The same things were measured in two ways. Each way mixes the same 3 hidden numbers, adds some noise and spreads widely along 2 directions of its own, which tell nothing about the thing.
In the rows, 128 means zero.
Some things both ways: the first way, then the second way.
[114 147 107 174 129]
[100 126 145 131 115  87 166 110 145 109 127 139 136 149 102 164 185]

[ 99 109 112 123 160]
[124  98 131 111 100 135 113 121 165 126  91 117  97 137 113 137 138]

[123 109 115 104 154]
[126  96 138 120 110 122 115 122 142 118 104 118  99 119 105 126 140]

[ 99 124 124 102 200]
[ 96  72 121 127  88 137 128 124 163 101  93 107  97 143  82 119 123]

[113 138 116 110 182]
[107  83 126 123  88 159 127 131 145 105  95 105 103 161  85 134 123]

[104 101  96 132 153]
[119 106 136 111 105 119 126 120 154 120 101 118 111 125 116 133 153]

[110 203 118 131 123]
[112 111 146 134 116 108 149 119 136 112 117 129 118 140  92 154 158]

[167 146 143 111 135]
[120 111 148 123 125 135 152 137  91 103 139 118 128 134  93 144 147]

[113  98 132 117 121]
[156 111 141  97 107 157  90 124 160 140  87 124  96 125 145 138 142]

[ 91 159 109 148 175]
[ 93  94 120 124  86 142 145 120 154 109 102 115 123 166  95 143 138]

[166 151 129 116 116]
[124 123 156 129 138  91 157 128  89 103 147 132 123 106  93 139 169]

Other things, the second way, with their names:
Z_964: [117 115 139 118 107 147 156 123 129 117 124 127 141 168 108 164 155]
Z_84: [137  80 133 115 100 154  95 136 142 115  87  98  86 116 103 117 119]
Z_98: [109 108 145 123 127 103 148 130 117 104 131 123 119 116  93 134 163]
Z_188: [ 91 118 143 131 121 115 190 123  95  96 151 126 151 158  76 147 167]
Z_979: [110 105 134 120 107 133 141 124 141 111 113 117 124 139 101 135 150]
Z_257: [143 105 153 111 123 114 105 123 139 125 103 123  94  99 120 132 158]
Z_224: [103 115 142 123 119 126 170 125 112 104 136 128 140 153  95 149 158]
Z_446: [158 101 153 123 116 129  91 136 140 131  94 120  83 120 114 144 136]
Z_473: [112 112 141 126 104 121 142 116 152 118 110 135 122 158 100 159 157]
Z_625: [150  92 124  84 109 180  79 145 156 135  86  91  94 102 147  98 121]
Z_629: [130 132 158 122 132  98 147 123 120 118 131 135 127 117 112 153 182]
Z_939: [118 100 139 120 110 149 142 136 113 112 122 111 120 149  95 139 138]
Z_763: [125 111 153 130 120 115 139 126 123 112 123 130 113 131  91 150 158]
Z_757: [147  87 136 109  94 140  77 123 182 131  68 110  72 116 125 130 127]
Z_201: [ 82 114 137 133 106 108 187 116 133  98 129 134 150 179  75 160 168]
Z_776: [103  87 132 126 106 164 157 145  91  95 133  95 127 152  75 127 119]
Z_818: [107  89 130 125 112 132 134 129 122 104 118 107 109 135  82 125 135]
Z_854: [104 112 142 130 111  97 152 109 145 107 117 130 127 144  94 152 167]
Z_107: [141  97 140 118 110 131 103 127 147 122  94 113  94 116 112 134 135]
Z_789: [150  94 145 114 127 108  90 130 142 124  95 115  76  73 117 108 148]
Z_227: [125 116 152 113 140  96 136 126 105 110 135 119 115  91 108 118 167]
Z_681: [134 107 156 124 143 131 143 146  54  98 156 109 108 111  80 127 140]
Z_735: [130 107 148 121 119 126 133 128 116 109 120 116 106 123  95 137 146]
Z_813: [106  96 133 125 106 156 147 134 116 102 123 107 125 159  84 137 127]
Z_715: [ 99 104 139 136  81  50 115  79 252 134  54 157  96 142 115 172 186]
Z_228: [135 129 163 125 128  66 130 105 156 128 112 153 112 113 116 161 196]
Z_81: [ 86 132 145 142 102  95 202 102 143 101 134 150 165 190  91 190 191]
Z_216: [136  96 136 105 125 147 119 144 107 109 121  98 103  98 113 104 131]
Z_403: [115 138 144 102 146 109 166 125 102 109 151 122 149 103 123 121 189]
Z_41: [127  88 134 116 103 146 103 134 147 117  95 103  93 116 111 118 126]
Z_722: [ 71 109 123 127  95 118 185 113 152 102 121 131 161 184  87 158 169]
Z_530: [115 125 145 117 126 145 177 134  80 106 152 121 155 158  99 152 155]
Z_772: [132  77 127 116  93 173 100 139 150 119  87 100  89 142 105 124 104]
Z_113: [135  96 133 123  89 169 109 131 158 126  88 119  98 168 112 160 120]
Z_80: [121  95 130 116  92 142 112 116 178 126  82 120 105 153 116 143 139]
Z_353: [127 102 144 123 100 139 131 127 142 120 101 122 114 160 101 162 135]
Z_436: [132 111 143 107 131 133 135 137  93 115 136 106 120 102 108 111 149]
Z_319: [ 92 109 129 115 116 143 182 132 103  96 146 112 155 152  92 130 155]
Z_187: [ 92  91 126 126 105 144 173 134 104  93 132 107 133 160  72 130 132]
Z_734: [110  97 148 145  94  82 123 100 192 120  80 148  92 158  90 182 161]
Z_240: [117  96 134 121 103 132 128 127 146 110 103 120 112 135 100 139 142]
Z_124: [109 120 134 109 121 103 150 113 138 113 124 122 134 113 121 127 179]
Z_39: [109 104 139 130 108 101 137 121 142 106 108 127 106 131  89 141 152]
Z_911: [131 115 148 115 129  85 126 114 150 128 107 130 107  95 123 132 173]
Z_867: [107 112 146 127 118 116 158 124 112 107 132 130 129 141  92 147 161]
Z_184: [131 118 154 116 136  99 133 121 121 116 124 126 110 103 109 131 165]

Some of these things the first way, each followed by its name:
[108 151 114  92 174]
Z_772
[ 93 108  95 139 164]
Z_80
[138 195 145 150 139]
Z_188
[148 125 128 133 141]
Z_867
[126 119 121  68 171]
Z_84
[126  99  97  74 139]
Z_789
[139 122 136 126 186]
Z_187
[101 105 112 204 176]
Z_722
[135  57 116  98 157]
Z_107
[155 207 153 141 113]
Z_530
[143 101  99  86 167]
Z_216
[133  86 111  98 133]
Z_257
[202 123 153  66 135]
Z_681
[141 130 119 145 105]
Z_629
[155 176 169 101 164]
Z_776
[111 100  97 132 126]
Z_911
[ 92 140 110  93 157]
Z_625
[ 97 130  86 166 146]
Z_124
[143 143 135 101 132]
Z_735
[151  86 125  80 124]
Z_446
[ 37  67  74 191 146]
Z_715
[126 203 116 121 129]
Z_98
[147 123 166 111 164]
Z_813
